The same things were measured in two ways. Each way mixes the same 12 hidden numbers, adds some noise and spreads widely along 6 directions of its own, which tell nothing about the thing.
Some things both ways: the first way, then the second way.
[-21  -8  -5  -8  -1  -9  -6 -17  18  22  17  -4  18 -21  30 -12  11  21
   3  16]
[-22  24  -4   5   7   4 -21   5  -3 -31 -35  -9  16  -9 -46  -2  -1 -27
  -6 -17]

[ -3  -4 -17 -21  19  -4 -15  -7  -4 -12 -13   1  -7  37  19  11   5  -7
  -3   6]
[-36   9 -20  23  -9  -2  -6  -4   9   1 -21 -26  31  14  -3   5   0 -21
  -7  -7]

[  5 -28 -32  -5  21   7 -48  11  12 -29  15  20 -14  62  20   7   1 -25
 -18  -3]
[ 25 -10 -14 -19   3  48  59 -24   1   4  26  11 -20 -17  16  23 -20  12
   9  32]

[ -8  15  35  43  -2  -4  19  -5  27   7   3   8  32 -27 -19 -31  34  15
  -4  -1]
[-20  18 -19   7   2  28  39 -11   9   7 -10 -14  -7  19 -26  -2  -4 -25
 -21  13]

[-17  10  11  37 -28   5  14  18  -1  33   5   4  20 -52  -6 -16  14  11
  16  23]
[ 25 -10 -13   9  -7  24  -4 -22  29  24 -22 -22 -11   6  22 -17 -17 -13
  13 -26]

[  1   8  17   2  10 -30  15  22  -9 -30   2   7   0 -18  10   0  -3  10
 -19 -30]
[-11  22   0 -20 -11 -32   2  10 -27 -29  12 -17  20  -5 -27  27   5   7
 -10 -18]

[  1  -6   3  20  15 -12   7 -23   2  33  43  -1  -3  14  25 -14  14  11
  29   0]
[ 22  -4  -2  44  -3 -29 -25 -22  24  -2 -25 -36   0   3  26 -10   8 -11
  60 -15]

[-31 -29 -12  10 -26 -11 -23  -9  -2 -30 -12   8  15 -50  25  -1  -8   5
 -18  -9]
[ 20  -2 -33   9  -6 -15  46 -28  -6  28  17 -37 -14  -1  35   6 -12 -26
  15  24]

[ -7  -4  21 -16  26 -19  -3 -22   3 -42 -30   9  26  -2   5  -3  -2  32
 -14 -23]
[ -2  -1   4   3  -8   5  43 -32   8   2  12 -28  -1 -10   7  16  -1 -10
  21  10]

[  2  21   3  30  11 -38  43  30   9  14  26  16  23   0  12  10   8   3
 -13 -32]
[ 28  -9   2   4  14   0   9 -24  21  -7  19 -12 -18   0  30  10  -5 -14
  28  20]

[ -8  12  40  28 -12  17  15   1 -12  -8   3   6   2 -35 -23  -9   6  11
 -21 -24]
[ -1  -4 -13  -1   3  35  10 -20  14  13  -9  -1 -17  -7 -33 -22 -18 -25
   2  -1]

[  3   4   2  11 -11  49   3  29  -2   9  12 -14 -18  22 -11 -12  -9  13
   5   7]
[-15  21  -3  11  35  19 -36  19  10 -19 -21   2  12 -19 -10 -11   7 -23
 -19 -15]

[ -9 -24  -1  -9   3   1  36  27  -3   5 -21   0  30 -31  20 -12   0  47
 -14 -26]
[ 10  -7   6   5   5  -9 -31  -2   7 -15  -5  -5  11  11  28 -21  17  -7
  25 -41]

[  7   1  15  28  -1  24  11  22 -22  11  17  -4 -23  11 -18   5  10 -17
   3  -5]
[ 20  15 -12   5  20 -13  29 -22 -21   8  15 -23 -27 -27  27  -4  -9 -30
  24  12]

[-11   0 -16 -16 -14   5   3  10 -39 -26 -13 -14 -12 -21  20  14 -31   0
  -5 -15]
[ 25 -19  13 -16  -3  -7  -9  -6 -15  10  16 -10  10 -27  27  10 -26  61
  53 -15]

[-31  -5 -17   0 -12  48 -14 -11 -19   9  -2 -14 -24   6  21  -5 -14   5
  -9  12]
[  8  42  -4 -21  15 -19  32   4 -45  20  23 -33  -6 -38  31  16  -5  20
  19  23]

[-26  16  18  31 -32   9  12  18  19  15  -4 -16   7 -45  -4 -12  31 -17
  -3  30]
[  1  34   5  -3  15  19   2   4 -15   2 -29  -7  -9 -16 -16  -6 -12  17
  -7 -32]

[-32 -26 -32 -10 -20  -6   1  -8  -3  21 -13 -10  36 -38  60  20 -10  18
  33  15]
[-38 -27  -9  25  -6 -16 -37  17  10 -29  11 -20  50  27 -19  -1  10   1
   0 -39]

[ 30  -8 -20  -1  32  20 -64  -6 -26  -2  15  22   4  37   9  -4 -34  15
  35  21]
[-12 -18 -11 -36 -17  46  12  34 -23  -3  16   6  48  13 -12  13 -19  50
 -29 -37]

[-48  20   3 -16  -1 -19   0   3  20   5   3  10  15  -4  45  21   4  -6
 -73 -11]
[ 29  34   6 -11  31  23  -8 -22  18  -3 -42 -15 -28 -54   0  -7  -2 -32
  21   4]

[ 10 -12  10 -13  13  15   1  -2 -16 -25 -13 -11   0 -13   6 -24 -13  37
  -5 -19]
[ 35 -20  22   8  10  13 -27 -33  25   8 -33  -8  -2 -20  30  -2  -4   8
  59 -31]

[-38  -9  -1 -33 -13  -3  -2  14  -3 -31 -26  -6  -7 -21  41  23   4 -12
 -39 -12]
[-14 -13  -8   8  15  16 -43  -8  16 -15 -32  14  10 -23 -40   7  -1   2
   2 -39]

[ 14  27  27  19  20 -16   0 -19   3 -28   8  16   2  23 -34   6   7   2
  10 -18]
[ 24 -16   9  29   2   8  -3 -27   1 -12   0   0   4 -33  40  14 -10  -6
  51  -6]

[-40 -23 -11  16 -30  11   5  -7  15 -12   6 -24 -25  -1  20  25  19 -25
  -7  10]
[-12  55  -2   7  27  -8  37 -27  -6  26  18 -33 -54 -26  -8  -6 -13 -33
  -4  32]

[-35  -9  -9  10 -13  47 -17 -14  -5 -17  -8   5 -24   6   4  11  -3   2
  -5  -3]
[ 10  60   3 -36   2  -8  20  -9 -32  41   4 -20 -23 -38  45  -1   5  20
  17  -1]

[ 12  18   1  22  16  25   3  20   2  27  29  -3 -18  35   8   7  15 -24
  10  15]
[ -2  29   9 -21   3  14  11 -22  12  13 -26 -25  -2 -13   7   7   4 -12
  10  -3]

[ -8 -22  -8   5   9  20  -9 -18  11  -1   6   0  13  11  16 -13  -9  42
  28  -2]
[  6  -3   5  13 -18  -1   5 -23  35   8   0 -36  12   9  36   0  17  -7
  32  -5]

[-37  -3  -9  27 -27  17  11  29  -2   8  -8  -4   4  -6   3 -19  -7  15
 -17   5]
[  9  18 -16  16  -2  -1  -4   9  26  -2   5 -43   3  14  23   4   1 -11
  -5   7]

Other things, the second way, with their names:
j403: [ 15 -28   0  18   7  16  43 -21  -2  -4  27 -13   2  -4  20  20 -17   5
  25   9]
j266: [-19  34  -8 -18  11 -11 -24  -9  -5  16 -20   8 -10 -34 -14  -3   6  12
   1  -7]
j545: [ -6  12   8 -17 -15  17  -4 -11  22  22 -22 -12   2   0  -2 -25  17  13
  -3 -47]
j926: [-16  35   2  -2   7  -1 -24   5  31  -3 -48 -32   6   0 -37  -5  11   2
 -21 -24]
j961: [-13   1   2  -4 -16  17  -7   9  -5   6  10   0  19   6  -2 -11  -1  27
  -1 -40]
j78: [ 23  -7  -5   3   0  -3   7 -36  33   1  -3 -31 -15 -12   9  21  -8 -25
  20  14]
j519: [  8 -14 -20   6  19 -12  42  -6 -19  -4  48 -17   1 -22  32  19  -7   7
   6  27]
j360: [ -6  -1   3 -28 -13  34  28 -10  -8  -6   7   3  11 -18 -25  23 -14  18
 -10 -13]
j786: [ -4 -13  13 -10  -5  10  25  11 -20   1  50  -1  11   3  12 -12  -3  38
 -13 -44]
j581: [-20  -3 -28  -8 -20 -17  16  18 -26  -5  43  -7  24  33   7  16   5  18
 -27 -13]
j851: [-24  14  -9  10  -2  11 -12  18 -18  -9  -8   8   8 -10 -43 -11 -15  38
 -20 -46]
j876: [ 19  35  22 -21  -6  16  17 -20  19  17  -1 -30 -26  -4  19 -15   1   7
  18 -10]
j587: [-28  19 -21 -14  -8  -9  34   8 -23 -20  40 -19  11   1 -27   9  -9  -9
 -14  29]
j577: [  1   2   2  -4  -6  21 -25 -26  50 -17 -27  -5   7   6   7   6   4 -31
  22  12]
j995: [ 11 -26 -11  20  -6  25 -21 -19  39   6 -12   0  -7  18  -3 -17 -10  -6
  14 -26]
j591: [-32  25 -12   2  16   1 -13   3  15  -8   4  -8   1  -4 -26  15  -1 -22
 -26  17]
j35: [  4  -7   1  34  16 -24 -30 -15  18 -12 -28 -17  12 -18  21  -6  20 -16
  37 -15]
j878: [  7 -13   3  15   9 -18  35 -43  23   5   6 -39  -2  10  34  19  12 -27
  31  18]
j37: [-14   2 -22 -18 -11  42  13   1  23  16 -16   1  10 -11 -21  -9  -2  28
 -14   4]
j386: [-16  30   6  -2  10  29 -17  11  10  -6 -27  -1  -2 -10 -52  -6 -26  -2
 -37 -17]
j843: [ -2  39   0 -20   1 -12  26   9 -29   0  21 -20  -3 -26  11  -5   9   2
 -16 -12]
j711: [-26  43   4 -29  -3  21  28  17 -10  -3  38  -8  -1  -7 -16 -18   6   4
 -19  16]
j848: [-12 -25  -6  23   1   1  24  -2 -19 -37  27 -10  26  15  -2  20  -1   2
  22 -12]
j112: [  0  23  -8 -14  -1   2  -3  -8  22  17  -8 -37   4   0  27  14   8 -20
  -6   4]
j662: [ 13 -18 -17  26  -2  16  28 -20  12  16  23 -18  -4 -12  31   8 -22 -10
  13  17]
j325: [ 30 -32   8  31 -18   6  -4 -35  49 -12 -10 -35   2  -6   3  13 -15 -15
  39 -15]
j691: [ 25  -9  -8   6  -5  23  19 -30  35 -12 -10 -29  -6   1   9  15   6 -34
  26   5]
j39: [-14  -5   1  17 -26  -8  11   1 -15   7  15 -21  21   7   7   0  -7  30
  10 -39]
j596: [-23  25   4  -1  -2  -6  -4   2 -24 -20   9   5  16 -23  -2  -9   4 -21
   2 -12]
j391: [ 15 -27   5  14  -8   5  -7 -20  22 -13   0  -4  14  -2  27   2   9   5
  39 -17]
j501: [-34  44 -13 -18  -4  16   3   3   8  22 -19 -23  -7  -6 -55 -15 -15   1
 -31  -1]
j794: [ -7   6 -23   2 -25 -20  26  18 -41  -6  20 -21  33   2  21 -15  -7   0
 -10 -18]
j363: [ 11 -14   1   5  12  -3  10   9 -23 -36  48  -6   6   3   2  18  -5  -2
   3 -19]
j176: [-25  22  -1 -15 -23  43  11   2   4   3 -11   2   5   6 -38 -21 -12  19
 -18 -32]
j240: [ 11  -1   2  12  -8  -8  47 -13 -13 -17  44 -15  10 -13  58  13  16  -6
  19   5]
j937: [-23  25 -16 -10  -8  -1  48 -11 -20   4  22 -28  -6  10 -19  -6  -7 -28
 -12  12]
j945: [ 27  13 -11 -17  -9   2   0  -9  13  22 -17 -29 -15  -4  18 -36  11   9
  22 -27]
j880: [ -2 -15   2   4  -7   2  18 -11   0   7  51 -12  -7  -4   2   8 -26  33
  13   1]
j653: [ -1  -9  12  -5  -4  30 -10  -5  28  16   3 -17   2  25  -4 -19 -22  14
   7 -21]
j543: [ -5  21 -14  -6 -16 -15  32 -12   7  -3  26 -40   3  -2  18  12  13 -30
  -1  22]
j359: [  5  16 -15  -1  19  -1 -20   3 -12   0 -32  -3   0 -18   3  -5  -2  10
   5 -23]
j137: [  6  25  10 -24 -27 -33  14  -9 -23   6  25 -42  12  -2  36  10   8   3
  31 -11]
j320: [-22  12 -19   6 -11  10 -25  -5  15   2 -36  -9  15  20  -8 -10  -2 -26
 -19 -33]
j559: [-25  12 -12 -21   5  21  13  10  -3  -3  11  -2   7  -8 -34  -4  -7   8
 -26   6]
j449: [ -7  21 -17 -32  -6   2  47   4 -24  -6  11 -34  27 -11  24  28   6  -2
   1  29]
j410: [  0   2 -25  -2  16 -18   6   3 -20 -42   1  -1  14 -32 -14  29   5 -10
   4  19]
j820: [  2  -3   1  13  15  16 -25 -12  39  31 -32 -19  -5 -13   9 -14  -7  15
   4 -23]
j838: [ 27  -7  -1   3 -14   8  53 -21  14   2  46 -44 -15   5  13  25 -23  -7
   8  27]
j699: [-32  26 -24   5   0  -1  10  -4  -3 -10  -2 -13   4 -18 -30  11  -2 -16
  -2  26]
j139: [-46  47 -21 -38  -3  -5  29   8 -21  12  20  -9  -2   2 -29  -7  20   5
 -29  14]
j570: [-34  26   4 -15  14   5   1  18 -28 -18   2 -10  24   3 -18   0 -11   2
 -15  -8]
j524: [  9  36  -8 -24  23  -8  33 -12 -21   7  18 -22 -23 -29  17  37 -16  -1
  -4  36]
j842: [  5  -1 -13  16  -3 -18   8   3 -15 -19  24 -14  15  -5  29   4   6 -22
  -1  -9]
j287: [  9  12  -9  10   7 -21  39 -21  -5   5  12 -46 -13  -1  14  15   1 -29
   5   6]
j353: [ 22   0  12  17  -6  -6 -15  -1  -9 -17 -14 -28  34  -2  62   1  -1 -20
  41 -28]
j232: [-18   0  -3  -7  24 -14  -5  23 -37 -31  30   0  20  -8 -14   5  -4   7
  -7 -16]
j432: [-10  10 -14 -24 -15   5 -10  -8  16 -13   4  -7   2   0 -27   0   1 -35
 -26 -16]
j724: [ 16 -34 -14  34  -3  19 -18   1  31 -37  -4  -4  21  11  -4  10   2 -20
   5 -21]
j957: [  1   5 -14 -13   1  14 -20 -24  35   3 -26 -14  -2  -7  -3  15  -3 -35
   7   7]
j65: [ 12   3   0  17  35 -24 -34  -8  -3 -11  -7 -24  -5 -20  20   5   0  -9
  43 -13]
j723: [-18   0 -17  14  -4 -15 -10  22 -23 -44  -1 -16  37  35 -12   0  15  -2
  10 -34]
j200: [  1  14 -14 -12  -8  10  18 -13 -10  -8 -12 -14   2 -23 -16 -10  -3 -23
  17   1]
j508: [  0  20 -22  13 -12 -21  18 -23  13  18  -6 -39  -5 -16  23  -3  11 -23
  10   9]
j56: [ -1  35 -19 -19  -4   2  48 -14   2  26  17 -32 -13  -7  36  12   3  -5
  -1  44]
j407: [-14   6   5  10  26  15 -32   0  15 -30 -20   1  15 -25 -24   9  -1 -30
  -2  -9]
j719: [-14   1  -4   7  16  12 -42  -4  39 -26  -7   5  -4  -6 -45  14   0 -26
 -20 -13]
j400: [ -9  28  -2  -5  11   7   6  -4  -3  18  -3  -3  -6 -18  11   1  11  18
   7  -2]
j298: [  6  33   4  -1  30   3 -28 -16  21  -2 -43 -21  -7 -15  15   9  13 -44
  -1 -18]
j338: [-11  -6  19 -19   3  23 -15  -3   1  -8   3   5   5  -7 -39  12 -16  33
  -2 -48]
j850: [  5 -13  -2  11  25  25 -20 -12  28   3 -21   3  -7 -15 -20  10 -11  11
   4 -14]
j97: [-15 -25  -2  12 -38  -1 -28   6  17 -15  21  -4  45   2  11  -7  -7   9
  13 -20]
j169: [ 23   1  15   0  16  12   6 -30   9  25  14 -18 -36 -26  16  -8 -29   9
  40   1]
j826: [-19  -3  -3  11 -13  14 -12   3   6 -32  21   3   4   3 -49   5 -17   5
  -8 -27]
j312: [ 15  35   6  -3   4   3   0   2  -6  28 -25 -38  -7 -19  28 -18 -17  22
   6 -29]
j761: [-19  14 -24 -16 -26  -6  33   8 -12  17   5 -36  28  24  13   6  15   8
 -27 -19]
j301: [ -1   9 -26  -1  21   1 -24  -6   4  -4  -4  10 -16 -14  -2  -2   5  -9
   2  -9]
j773: [ 16  25   3 -21   7   7  -1 -17 -10  24 -11  -6 -11 -26  44 -23   2  -5
  37  -2]
j616: [ -3  15  -1  -1   5   1 -37 -26  31   9 -32 -12 -11   3 -12  23  -8 -14
   1 -22]
j113: [ -2  10  -2   6   4   4  39 -34   9  15  24 -22 -26 -16   2  -6 -19 -24
  12  27]
j708: [ 21 -12   7 -10 -12  16   7   7 -28  -7  14   0  29 -27  48  -9 -18  27
  25 -29]
j481: [ 12 -19  -4  17  -4  22 -16  -3   6  -6  -1   8  12  -8  17   6 -21   3
   0 -29]
j671: [ 40  10  18 -15  17  28  13 -11  -6  26   6 -18 -26  -4  40  -4 -28  35
  28 -18]
j119: [-16   4 -16   4 -16 -14  -1   5 -20 -22 -16  -8  39  -4  -5   7  10  -5
   8 -18]
j748: [  5  42  -3 -22   4  19 -22  19 -21  10 -37 -10   0  -8 -14 -20 -17   7
 -18 -45]
j750: [ 14 -20   9   1 -15  16   4   1 -13   0  23  -3  17 -10  22 -21 -21  32
  28 -35]
j727: [ 15   0  -5 -11 -17  18  13   9 -10  -7  33  -3  11 -16  20  26 -16  39
   3  -6]
j888: [-15 -19 -13 -10   0   6  38   6 -20 -29  49  -4  15   6 -33  31 -11  23
   0  16]
j355: [ -7 -14  12 -23  14  17  10   5 -24 -18  53  31   8 -30  -2  16 -10  32
   1  -3]
j935: [ -3   2   9   7 -13  12  13 -15  29   6   1 -18   6   5  12  -6   7  24
  30   2]
j828: [ -9 -27 -11  18 -27  12  -5 -19  21 -29   9   8  23  -6 -14  19 -15  -8
  17   4]
j928: [  0 -12 -13  11   0 -35   1 -23  13 -19  12 -27  12 -18  23  17  25 -22
  38  19]
j523: [-11   3  -4  23 -18 -30 -19 -24  24  -9   2 -28  15   3  35 -11  15 -53
  19  -8]
j180: [ 21  -3  13   8  16   8 -32 -37  49   1 -23 -11 -22 -15  14   8  -5 -18
  26 -13]
j558: [  9 -16  -7  -8  11  31  -4 -19  10 -18 -15  23  -7 -27 -29   0  -7  -4
  14 -15]
j64: [  6 -18  -1  -2 -37   8   3   4   0 -21  19 -12  25   9  -7 -18 -11  17
  19 -33]
j63: [-11  10 -11  10  16  -3  25 -10  12  -7  26 -26 -11 -18 -26  19 -10  -9
  -6  38]
j605: [-31 -12 -17  -6 -12  24  15  10  -9 -14  30   9  25  13 -21  -4  -6  12
   1   5]
j138: [-23   8 -16 -15  11  14  23  -1  -8 -17  15  14   1 -18 -43  23   3   1
 -20  17]
j775: [-12  -2 -16  -8  13   1   3  -3 -13 -16  -7   1  19 -26 -12  36   1  11
   3   3]
j300: [  5  -1   0   5 -31   5 -20   8  26 -10  11 -25  18  11   3   0   0   2
 -10 -40]
j448: [-21   8  -4   8   8   9   7   7  -8 -18  -5  -6  27   0  -1 -10  10 -14
   3  -2]

Some of these things the first way, each followed by its name:
[ -1  14  26  23 -13   0  10   9   2 -13  -3   4  22 -38 -21  -8  15   0
  11  -7] | j119
[ 23 -33 -20 -22  33   5 -26  14  -4 -35  11   4 -17  63  28  15  -8  -8
  -2 -23] | j391
[-22  -9   4  38 -21  11  17  24  -2  20   2  -4  10 -33   7  -3   8   1
  -7   2] | j363
[ -6  -1 -17  28  -1  10 -11  -4   7   1  21  17  14  20  -4   1  -8  13
  39   5] | j56
[-21 -21 -20  -3  -6 -17 -15  -8   6  23  25  10  26 -21  37   9  -2  12
  17  10] | j64
[ -7 -18 -24 -15  26  -2 -30   9  -6  17  35  17 -25  54  39  10 -14  19
   3   9] | j300
[-13 -19 -42 -16 -16  -1 -19  -3   1  -1  26   0  -9   2  39  26 -19  10
  22   1] | j97
[-12 -33  -9   3  25  19 -41 -10   2  -5   7  10   3  35  27 -14  -7  13
 -14  -3] | j691
[-14 -25 -20 -53  31   8  -6 -11 -16  10 -20  -3  -1   6  43 -14 -10  61
   5  10] | j338
[-20   9  -6  62 -24  -5  -7   2   6  10  10  -1  19 -27  10  13   2 -34
  11  18] | j671
[  4  13  -1  -2  21 -25  21   1   4  25  32   4  -7  32  17  24  14   1
  12  -1] | j113
[  7  38  23   4  21 -12  40  19  -7  34  28   0  -9  36  -6  -9   4  25
  11 -10] | j63
[ 12 -24 -19  29  -6  43 -42  18 -23 -42  12   0 -31  34  -1   8 -33  -7
  13  -6] | j112
[-17 -13  -7  24 -22   9   5 -17 -25   8 -11  -9  21 -30   7  -2 -15  18
  44   6] | j65
[-19   5  24  16  -4 -29  12  -5  -5 -24  -9  14  11  -5 -19  11   8   6
   6 -13] | j826
[  5 -26 -10 -38  35   8 -23 -17 -14  -6  -6  -2 -28  45  22   2   4  16
  11  10] | j39
[-20  27  36  11   3   4  24  12 -12   1  -5  10  10 -18 -14   5  15 -10
 -42 -20] | j200
[-13  32   3   7  -9 -26  40  17  13  13  10  14  26 -18  17  39   3   5
  -4 -20] | j355
[ 19   3  15  23   5 -16  -1  12   4   1  18  10  20  -2   2  28  -2   6
  41   1] | j786
[-15  19   5  14 -35  -9   9  18  21   9  21 -19   0 -44   3 -18   5  17
  -5  19] | j386
[-19 -11 -17 -21  14 -31   3  23  -4   7  12  30   9   1  42  25  -7  23
 -22 -20] | j432
[ -1  -8 -12  12   5  -5  -2 -21  32  13  31   1  25  17  25   1   8  16
  48   9] | j935
[-20  42  29  25  -2 -34  18 -16   5 -17   0  24  20   5 -21  25  12 -16
   8 -18] | j699
[ 43  13  12  40  13 -16  -7  19 -19  -2  51  10 -12  26 -20  -2 -14   3
  61  -3] | j78
[  6  30  21  32  -9  -9  15  14   1   4  18   9  23 -15 -18  10  -6   7
  28  -7] | j559
[ 21   9  12  29 -14  -1   1  26  -1 -44  21   0 -24  15 -37  17  10 -35
  20 -13] | j828
[  7 -11   4 -14  22  39 -15  20  -8 -15   3  -2 -41  63 -13   3  19 -21
  -5   9] | j176
[-25   9  -6  -6  -6   1 -14   3  19   8   6   3   9 -16  31  12  13  -8
 -12  20] | j360
[ 16 -21  -2 -14  22  -4 -37   5 -19 -32  21  -9 -33  43  17  -7 -16   6
   4   0] | j325
[-40  26  12  13 -25 -18  11  -5   7   4   4   1   9 -31  16  22   2  -6
  -5   3] | j501
[ -9 -13  -8 -20  -2  21 -27  -3 -22  -3 -15 -11 -10   5   0 -25 -18  38
  17  27] | j312
[-18  -4  -6   8 -13   7  -1  14 -16 -29 -18   9   8 -19   3   4 -18  13
 -17 -24] | j957
[ 14   9 -11 -24  34   5 -25  -1   2  24  33  24   2  59  16  -2 -10  30
  40   6] | j37
[ 40   7   9  21  13   0  11  19 -29   9  22   3   2  17 -19  11 -16  10
  54  -6] | j232
[ -2   6  21  16  -9  16   7  35  -1 -11   6   1 -10   1 -13   8   1   3
  -7  -7] | j843
[18 16  4  9 40 -1  0 20 -4 12 19 13 -6 55  6  9  0  3 -1 -5] | j298
[  8 -41 -21   0   4  -9  -1  -7  17 -10  -1 -14  41 -26  37 -14  -6  40
  38   2] | j878
[ 27  25  18  11  19 -12 -11   3 -14 -27   5  19   8  22 -18   9  -6  -3
  31 -14] | j775
[ -6  32  27  17 -10 -19  13   4   6 -33  -9   3  21 -20 -10  16 -13   5
 -18 -24] | j407
[-24   8   5  18  -5   2  14  -9  17  -9   7  14  21  13  -2  24  -8  15
 -10 -28] | j711
[ 11  15  -5  46   7  -5  -7  24   1  33  63  -2 -28  37  13   3   5 -24
  11  16] | j838
[ 29   6   4  56  -4 -10 -13   1 -14 -21  29   0   4   1 -10  18 -19 -19
  41  -9] | j653
[  2 -20   2 -12  24   9  -2   9 -11  11  -5  -6  -8  12  21 -28   1  37
  -8   1] | j287
[-16  -9  -6  32 -42 -15  -3  -6  -4 -30   3  -6   7 -37  -2  23 -13  -5
  42   0] | j880
[-16  22  12  22 -19 -36   9  28  25   2  26  -7  19 -19  31  14   7 -16
   3   7] | j926
[ 15 -17 -19  -4 -10  26 -10  50 -15  15  25 -13 -34  11   9   3  12 -28
   0  20] | j794
[ -3 -10 -29  -5  11 -21   3   0   8  20  29   5   8  14  41  12  -6  23
  35  11] | j180
[  7 -13 -12   4  30 -31  -1  18  -5  -8  11  33   7  28  24  15   2   4
  -4 -28] | j581
[-10  13  16  35 -19 -11  10  -5 -19 -31   4  -6  -9 -14 -14  29 -10 -27
   4 -19] | j169
[-17  -4  -3 -19 -10  -6   7  13   1 -50  -2   4 -22   5  22  33  -1 -14
 -20 -38] | j266
